The rows of each matrix lie in a flat space through zero, up to rounding. After each matrix: how many dimensions does the smallest such space have?
In the rows, 128 means zero.

[[126 111 116 140 132 120  89  59 147  91 125 115 122 118 148]
 [111 136 139 128 135 120 187 145 113 180 129 125  97 130 122]
 [116 139 115 131 165 107 150  72 122 107 115 122 129 126 153]
 [140 128 131  95 120 121 126 162 123 137 124 133 132 117 128]
 [132 135 165 120 112 120 163 170 120 182 119 123 125 141 115]
 [120 120 107 121 120 149 138 169 121 152 146 133  92 109 114]
 [ 89 187 150 126 163 138 214 168  85 201 107 139 123 114 123]
 [ 59 145  72 162 170 169 168 100 104 147 156 147  55  80 125]
 [147 113 122 123 120 121  85 104 145  89 124 121 146 130 138]
 [ 91 180 107 137 182 152 201 147  89 162 108 125 115 103 133]
 [125 129 115 124 119 146 107 156 124 108 155 164 140 127 112]
 [115 125 122 133 123 133 139 147 121 125 164 168 124 142 109]
 [122  97 129 132 125  92 123  55 146 115 140 124  98 133 144]
 [118 130 126 117 141 109 114  80 130 103 127 142 133 117 146]
 [148 122 153 128 115 114 123 125 138 133 112 109 144 146 131]]

7

[[126 140 122  66  95 157 125 120 119  91 123 132 113 118 117]
 [140 136 129 114 151 168 152  92 164  96 108  93 124 127 125]
 [122 129 131 120 113 115 113 140 120 130 152 100 135 115 111]
 [ 66 114 120 104 100  96  69 145  63 154 163  64 144  97  58]
 [ 95 151 113 100 122 145 123 120 108 130 110 154 115 117 108]
 [157 168 115  96 145  92 120 141 101 148 160 167 151 134 127]
 [125 152 113  69 123 120 134 150  71 155 135 150  95 113  92]
 [120  92 140 145 120 141 150 132 122 151 116 100 109 139 129]
 [119 164 120  63 108 101  71 122  26 155 144 139 164 162  99]
 [ 91  96 130 154 130 148 155 151 155 139 102  83  67  95 102]
 [123 108 152 163 110 160 135 116 144 102  87 108  97 135 141]
 [132  93 100  64 154 167 150 100 139  83 108 106 100  96  96]
 [113 124 135 144 115 151  95 109 164  67  97 100 121 122 131]
 [118 127 115  97 117 134 113 139 162  95 135  96 122 111 117]
 [117 125 111  58 108 127  92 129  99 102 141  96 131 117  92]]

10

[[117 155 124 108 137 135 100 130 124 111 133 141  95 118 147]
 [155 158 166 179 151 112 236 191 153 115  88  96 206 117  72]
 [124 166 135 122 145 131 129 149 131 105 121 132 115 114 132]
 [108 179 122  91 145 141  75 132 121  95 136 152  67 110 163]
 [137 151 145 145 142 123 169 158 138 116 111 117 153 120 108]
 [135 112 131 141 123 123 148 128 131 139 125 120 150 134 115]
 [100 236 129  75 169 148  64 158 123  61 130 162  37  90 175]
 [130 191 149 132 158 128 158 174 139  92 108 126 130 106 119]
 [124 153 131 121 138 131 123 139 129 113 125 133 115 119 133]
 [111 115 105  95 116 139  61  92 113 133 152 149  78 133 163]
 [133  88 121 136 111 125 130 108 125 152 134 122 144 142 122]
 [141  96 132 152 117 120 162 126 133 149 122 113 168 139 106]
 [ 95 206 115  67 153 150  37 130 115  78 144 168  26 101 187]
 [118 117 114 110 120 134  90 106 119 133 142 139 101 132 148]
 [147  72 132 163 108 115 175 119 133 163 122 106 187 148  96]]

2

[[ 98 165  98 135 107  68  58 128 117 155 106  94 118  87 107]
 [165 156 154 100 151 124 151 171 136  77 106 173 106  73 156]
 [ 98 154 182 181 184  87 153  52 116  45 174 133 193 137  91]
 [135 100 181 115 181 129 121 114 169 180 117 160 126 127  78]
 [107 151 184 181 155  81 140  52 104  43 160 108 168 137 134]
 [ 68 124  87 129  81  98 114 135  96 132 151  95 168 174 138]
 [ 58 151 153 121 140 114 146 109  73  95 215 117 194 204 128]
 [128 171  52 114  52 135 109 138 147 152 128 177 128 121 174]
 [117 136 116 169 104  96  73 147 132 196 174 137 160 143  75]
 [155  77  45 180  43 132  95 152 196 205  92 159 105 139 105]
 [106 106 174 117 160 151 215 128 174  92 156 198 152 156 119]
 [ 94 173 133 160 108  95 117 177 137 159 198  82 156 167  96]
 [118 106 193 126 168 168 194 128 160 105 152 156  75 159 110]
 [ 87  73 137 127 137 174 204 121 143 139 156 167 159 131 103]
 [107 156  91  78 134 138 128 174  75 105 119  96 110 103 137]]

12

[[127 116 123 104 143 139 135 128  92 151 127 145 113 161 146]
 [116 136 157 113 130  98 114 116 168 124 106 111 119 103 132]
 [123 157 162 142 135  73 117 121 161 117 118 120 112  76 143]
 [104 113 142  79 124 138 125 121 106 142  99 156 131 163 151]
 [143 130 135 124 121  96 103 117 146 112  97 128 149 106 140]
 [139  98  73 138  96 203 140 143  84 119 146 148 181 181  98]
 [135 114 117 125 103 140 124 134 147 111 123 117 159 145 111]
 [128 116 121 121 117 143 134 137 130 126 133 124 137 155 120]
 [ 92 168 161 106 146  84 147 130 121 153 152 122  85 106 163]
 [151 124 117 142 112 119 111 126 153 104 116 114 159 113 115]
 [127 106 118  99  97 146 123 133 152 116 117 109 164 164 111]
 [145 111 120 156 128 148 117 124 122 114 109 152 138 127 116]
 [113 119 112 131 149 181 159 137  85 159 164 138  93 163 117]
 [161 103  76 163 106 181 145 155 106 113 164 127 163 174  94]
 [146 132 143 151 140  98 111 120 163 115 111 116 117  94 124]]

7

[[105 116 132  93 120 125 147  44 140 177 106 156  86  71 192]
 [116  84 153 134 138 143 156 160 126  62 141 123 180 159 111]
 [132 153 135 160 143 136 130 169 130 109 158 101 143 143  86]
 [ 93 134 160  90 113 126 147 132 109 108 115 156  84 152 127]
 [120 138 143 113  93 122 149 156  97 118 106 142 119 172 111]
 [125 143 136 126 122 131 137 133 123 123 127 139 112 132 110]
 [147 156 130 147 149 137  93 121 141 155 150 126 130  96 112]
 [ 44 160 169 132 156 133 121 196 145  96 128 100 129 210 105]
 [140 126 130 109  97 123 141 145  99 106 107 155 114 156 108]
 [177  62 109 108 118 123 155  96 106  85 148 143 127  85 149]
 [106 141 158 115 106 127 150 128 107 148 120 131 118 141 137]
 [156 123 101 156 142 139 126 100 155 143 131 126 154  87 125]
 [ 86 180 143  84 119 112 130 129 114 127 118 154  13 143 121]
 [ 71 159 143 152 172 132  96 210 156  85 141  87 143 205  88]
 [192 111  86 127 111 110 112 105 108 149 137 125 121  88 147]]

8

[[142 153 116 113 144 118 105 138 123  99 121 150 147 143 132]
 [153  45 140 188 113 111 204 108 144 171 149 105 135  64  76]
 [116 140 212 127 129 133 160 153  99 166 144  74 109 154  98]
 [113 188 127 123 131 125 106 136 102 124 123 123 113 168 168]
 [144 113 129 131 129  84 141 107 144 129 116 167 168  96 102]
 [118 111 133 125  84  96 131  70 135 132 113 161 138 108 117]
 [105 204 160 106 141 131 119 153  89 135 134 114 125 182 162]
 [138 108 153 136 107  70 153  89 127 146 114 163 160  84  89]
 [123 144  99 102 144 135  89 127 173  95 115 155 143 162 150]
 [ 99 171 166 124 129 132 135 146  95 161 131 100 106 148 149]
 [121 149 144 123 116 113 134 114 115 131 129 136 139 142 132]
 [150 105  74 123 167 161 114 163 155 100 136 139 145 111 134]
 [147 135 109 113 168 138 125 160 143 106 139 145 167 134 128]
 [143  64 154 168  96 108 182  84 162 148 142 111 134 116  80]
 [132  76  98 168 102 117 162  89 150 149 132 134 128  80 125]]

8

[[122 129 105 139 132 119 120 138 114 111 108 150 125 127 124]
 [129 126 124 132 130 132 112 129 124 115 122 149 123 132 124]
 [105 124 109 132 125 105 154 136 112 137 120 122 130 122 139]
 [139 132 132 128 130 136 119 126 134 124 128 128 128 129 122]
 [132 130 125 130 130 130 121 129 128 122 124 134 127 128 124]
 [119 132 105 136 130 108 150 138 117 132 114 115 133 119 131]
 [120 112 154 119 121 150  92 115 130 115 144 172 114 146 129]
 [138 129 136 126 129 138 115 124 134 123 131 133 127 131 123]
 [114 124 112 134 128 117 130 134 115 121 117 143 125 127 131]
 [111 115 137 124 122 132 115 123 121 123 135 157 119 138 134]
 [108 122 120 128 124 114 144 131 117 135 127 128 127 127 138]
 [150 149 122 128 134 115 172 133 143 157 128  55 148 108 127]
 [125 123 130 128 127 133 114 127 125 119 127 148 123 133 127]
 [127 132 122 129 128 119 146 131 127 138 127 108 133 122 131]
 [124 124 139 122 124 131 129 123 131 134 138 127 127 131 132]]

3

[[139 117 128 155 160 109 105 147 159 169 128  89 103 147  67]
 [117 116 145 121  98 109 129 141 144 110 114 111 137 121 137]
 [128 145 139 171 126 133 122 144 134 191 136 115 120 128 117]
 [155 121 171 204 101 127 119 101 141  94 148 114 120 127 152]
 [160  98 126 101 118 111 131 190 118 131 142 125 124 138 139]
 [109 109 133 127 111 161 109 154 134 117 119 116 119 130 119]
 [105 129 122 119 131 109 173 151 120 118 105 113 137 145 100]
 [147 141 144 101 190 154 151  94 129  85 150 131 168 126 124]
 [159 144 134 141 118 134 120 129 180 187 134 148 105 117 134]
 [169 110 191  94 131 117 118  85 187 137 156  89 151 145 106]
 [128 114 136 148 142 119 105 150 134 156 185 115 109 144 110]
 [ 89 111 115 114 125 116 113 131 148  89 115 146 147 143 103]
 [103 137 120 120 124 119 137 168 105 151 109 147 179 138 128]
 [147 121 128 127 138 130 145 126 117 145 144 143 138 182 130]
 [ 67 137 117 152 139 119 100 124 134 106 110 103 128 130 157]]

13

[[123  93  86 149  71  90 124 137 163 124  58 107 161 140  51]
 [ 93  71  90 108 105 146 117 140  91  96 162 118 144 115 123]
 [ 86  90 120 140 117 170  72 134  84 109 184 105 117 112 157]
 [149 108 140 155 126 104 152  95 205 188  81  78 168  86 103]
 [ 71 105 117 126  51 183  64 154 106 101 180  85  78 132 127]
 [ 90 146 170 104 183 133 118 125 107 135 149 111  84 108 139]
 [124 117  72 152  64 118  85 164  98  85  90 172 139 173 102]
 [137 140 134  95 154 125 164 126 119 122 144 146 126 128 137]
 [163  91  84 205 106 107  98 119 136 129  84 143 200 140 122]
 [124  96 109 188 101 135  85 122 129 108 139  88 146 153 105]
 [ 58 162 184  81 180 149  90 144  84 139 150 127  44  92 160]
 [107 118 105  78  85 111 172 146 143  88 127  97 109 164  44]
 [161 144 117 168  78  84 139 126 200 146  44 109 145 160  56]
 [140 115 112  86 132 108 173 128 140 153  92 164 160  88 134]
 [ 51 123 157 103 127 139 102 137 122 105 160  44  56 134  69]]

7

[[132  92 122 138 134 132 129  87 116 104 125 136 130 132 151]
 [ 92 158 148 111 132 162  77 122 156 123 185  97 156  72 114]
 [122 148 135 138 136 143 111 106 163 130 129 104 133  87 120]
 [138 111 138 150 140 156 112  84 123  97 149 138 149 128 137]
 [134 132 136 140 122 118 129 128 101 132 131 129 126 118 140]
 [132 162 143 156 118  74 167 136 103 178  70  98 144  92 146]
 [129  77 111 112 129 167 103 125 105  94 189 169 121 169 136]
 [ 87 122 106  84 128 136 125 151 167 152 136 110 144 124 116]
 [116 156 163 123 101 103 105 167  47 134 180 126 129 100 147]
 [104 123 130  97 132 178  94 152 134 120 200 144 172 154 107]
 [125 185 129 149 131  70 189 136 180 200  13  71 148  87 115]
 [136  97 104 138 129  98 169 110 126 144  71 127 116 138 152]
 [130 156 133 149 126 144 121 144 129 172 148 116 149  95 124]
 [132  72  87 128 118  92 169 124 100 154  87 138  95 142 169]
 [151 114 120 137 140 146 136 116 147 107 115 152 124 169 114]]

7

[[ 89 147 159 133 120 139 133  93 157 113 124 107 137 120 124]
 [147  79  93 104 171 136 132 132 106 106 133 143  79 102 114]
 [159  93  57 134 149 127 121 138  82 110 146 147  75 141 101]
 [133 104 134 105 153 134 134 131 131 122 123 133 116 101 132]
 [120 171 149 153  87 117 121 133 138 153 126 119 171 159 140]
 [139 136 127 134 117 121 124 142 123 142 128 132 141 140 135]
 [133 132 121 134 121 124 125 133 122 133 130 130 131 138 128]
 [ 93 132 138 131 133 142 133  88 146 100 129 111 114 116 112]
 [157 106  82 131 138 123 122 146  95 126 139 145 100 140 116]
 [113 106 110 122 153 142 133 100 126  94 134 124  88 111 105]
 [124 133 146 123 126 128 130 129 139 134 122 125 141 122 137]
 [107 143 147 133 119 132 130 111 145 124 125 116 139 127 128]
 [137  79  75 116 171 141 131 114 100  88 141 139  60 110  96]
 [120 102 141 101 159 140 138 116 140 111 122 127 110  90 128]
 [124 114 101 132 140 135 128 112 116 105 137 128  96 128 107]]

3

[[158 114 124 159 141 128 141 144 156 103  95 116 114 180 131]
 [114 168 136 135 142 116 137 133 143 136 152 170 107  91 122]
 [124 136 130 128 130 126 129 128 130 130 133 136 124 120 127]
 [159 135 128 173 154 121 151 152 174 101 100 138  96 172 128]
 [141 142 130 154 145 121 142 142 156 116 119 144 106 142 126]
 [128 116 126 121 121 132 123 124 118 129 125 115 138 133 130]
 [141 137 129 151 142 123 140 140 152 116 118 139 110 145 127]
 [144 133 128 152 142 124 140 141 153 114 114 135 110 151 128]
 [156 143 130 174 156 118 152 153 176 103 105 146  93 165 127]
 [103 136 130 101 116 129 116 114 103 148 154 135 142  87 126]
 [ 95 152 133 100 119 125 118 114 105 154 165 150 137  70 123]
 [116 170 136 138 144 115 139 135 146 135 150 172 105  93 121]
 [114 107 124  96 106 138 110 110  93 142 137 105 157 114 131]
 [180  91 120 172 142 133 145 151 165  87  70  93 114 220 135]
 [131 122 127 128 126 130 127 128 127 126 123 121 131 135 129]]

2

[[220 199  89 175  87 130 107 108 112  73 132 127 185 211 138]
 [199  83 100 150 121 149 132  92 115 126 100 149 167 183 130]
 [ 89 100 145 155 145 153 131 155 116 122 113 118 100 101 201]
 [175 150 155 140 193 130 140 125 131 144 157 102 151 173 163]
 [ 87 121 145 193 118 155 133 169 108  78 123 119  88 111 225]
 [130 149 153 130 155 121 139 120 138 133 161 131 128 154 131]
 [107 132 131 140 133 139 101 110 129  98 113 127 117 132 169]
 [108  92 155 125 169 120 110  71 153  81 123 111  99 111 109]
 [112 115 116 131 108 138 129 153 116 136 110 129 122 102 142]
 [ 73 126 122 144  78 133  98  81 136  65 115 177  97 139 131]
 [132 100 113 157 123 161 113 123 110 115  90 132 136 135 185]
 [127 149 118 102 119 131 127 111 129 177 132 154 170 134  74]
 [185 167 100 151  88 128 117  99 122  97 136 170 157 226 150]
 [211 183 101 173 111 154 132 111 102 139 135 134 226 187 101]
 [138 130 201 163 225 131 169 109 142 131 185  74 150 101  73]]

8

[[229 196  87  91 178 120 115 171 134 104 115 164 104 205 113]
 [196 153  84 126 180 126 135 132 133 102 132 150  81 117 146]
 [ 87  84 114 110  52 148  80  61 138 146 126  93 112  36 117]
 [ 91 126 110 189 151 117 131 121 130 174 156 150 165 122 152]
 [178 180  52 151 160 112 128 127 130 136 148 150  90 119 149]
 [120 126 148 117 112 140 118  95 106 110 128 106  83  87 108]
 [115 135  80 131 128 118 120 144 149 159 144 101 138 155 153]
 [171 132  61 121 127  95 144 147 163 148 140 115 125 166 155]
 [134 133 138 130 130 106 149 163 135 138 130 134 171 195 119]
 [104 102 146 174 136 110 159 148 138 101 130 133 176 138 140]
 [115 132 126 156 148 128 144 140 130 130 126 143 132 126 163]
 [164 150  93 150 150 106 101 115 134 133 143 145 128 158 104]
 [104  81 112 165  90  83 138 125 171 176 132 128 187 177 151]
 [205 117  36 122 119  87 155 166 195 138 126 158 177 159 164]
 [113 146 117 152 149 108 153 155 119 140 163 104 151 164 119]]

10

[[162  98 117 107 123 134 140 126  99 162 128 140 139 121 119]
 [ 98 182  97 148 128 145 115  95 109 153 143  81 114 132 116]
 [117  97 150 139 173 119 138 172 141 146  97 138 146 132 138]
 [107 148 139 104 154 134 122 102 128 112 122 169 149 141 125]
 [123 128 173 154 241 149 119 115 176 116 118 121 169 137 115]
 [134 145 119 134 149 138 118 100 127 150 139 127 143 132 123]
 [140 115 138 122 119 118  99 147 146 117 135 150 110 140 138]
 [126  95 172 102 115 100 147 155 126 134 112 160 160 125 163]
 [ 99 109 141 128 176 127 146 126 117 157  95 128 157 146 108]
 [162 153 146 112 116 150 117 134 157 121 163 131 108 154 152]
 [128 143  97 122 118 139 135 112  95 163 133 133 133 126 121]
 [140  81 138 169 121 127 150 160 128 131 133 189 166 149  98]
 [139 114 146 149 169 143 110 160 157 108 133 166 134 141 120]
 [121 132 132 141 137 132 140 125 146 154 126 149 141 156  97]
 [119 116 138 125 115 123 138 163 108 152 121  98 120  97 127]]

12

[[128 107  88 110 116  72 145 182 153 153 145 154 178 149 107]
 [107 103  98 123 112  92 139 175 141 145 119 128 161 159  97]
 [ 88  98 108 136 109 110 134 168 130 137  95 103 146 169  87]
 [110 123 136 139 125 144 123 123 118 121 106 106 115 138 119]
 [116 112 109 125 118 105 135 158 137 139 123 129 150 147 109]
 [ 72  92 110 144 105 118 131 169 124 133  77  87 140 180  77]
 [145 139 134 123 135 131 127 115 129 126 143 140 124 112 143]
 [182 175 168 123 158 169 115  57 117 108 168 153  88  66 190]
 [153 141 130 118 137 124 129 117 133 129 154 151 130 107 148]
 [153 145 137 121 139 133 126 108 129 125 151 146 122 104 152]
 [145 119  95 106 123  77 143 168 154 151 160 166 172 132 124]
 [154 128 103 106 129  87 140 153 151 146 166 170 164 121 135]
 [178 161 146 115 150 140 124  88 130 122 172 164 115  81 175]
 [149 159 169 138 147 180 112  66 107 104 132 121  81  91 165]
 [107  97  87 119 109  77 143 190 148 152 124 135 175 165  91]]

2

[[ 58 109 133  86 182 119 159 177 107 149 184 151 138 115 107]
 [109 116 117 134 150 137 135 140 146 108 124 127 117 130 127]
 [133 117 133 135 140 101 103 106 168  85  77  85  63 149 118]
 [ 86 134 135  87 140 141 170 176  61 199 221 188 207  96 124]
 [182 150 140 140  79 118 103  89 120 138 102 114 129 134 138]
 [119 137 101 141 118 195 172 166  91 167 191 194 225  99 153]
 [159 135 103 170 103 172 130 119 144 111 109 138 152 128 153]
 [177 140 106 176  89 166 119 103 149 106  93 127 143 133 155]
 [107 146 168  61 120  91 144 149  43 219 212 163 182 103 109]
 [149 108  85 199 138 167 111 106 219  30  39  90  70 154 148]
 [184 124  77 221 102 191 109  93 212  39  35 102 101 150 167]
 [151 127  85 188 114 194 138 127 163  90 102 142 153 129 160]
 [138 117  63 207 129 225 152 143 182  70 101 153 161 127 169]
 [115 130 149  96 134  99 128 133 103 154 150 129 127 124 113]
 [107 127 118 124 138 153 153 155 109 148 167 160 169 113 133]]

3
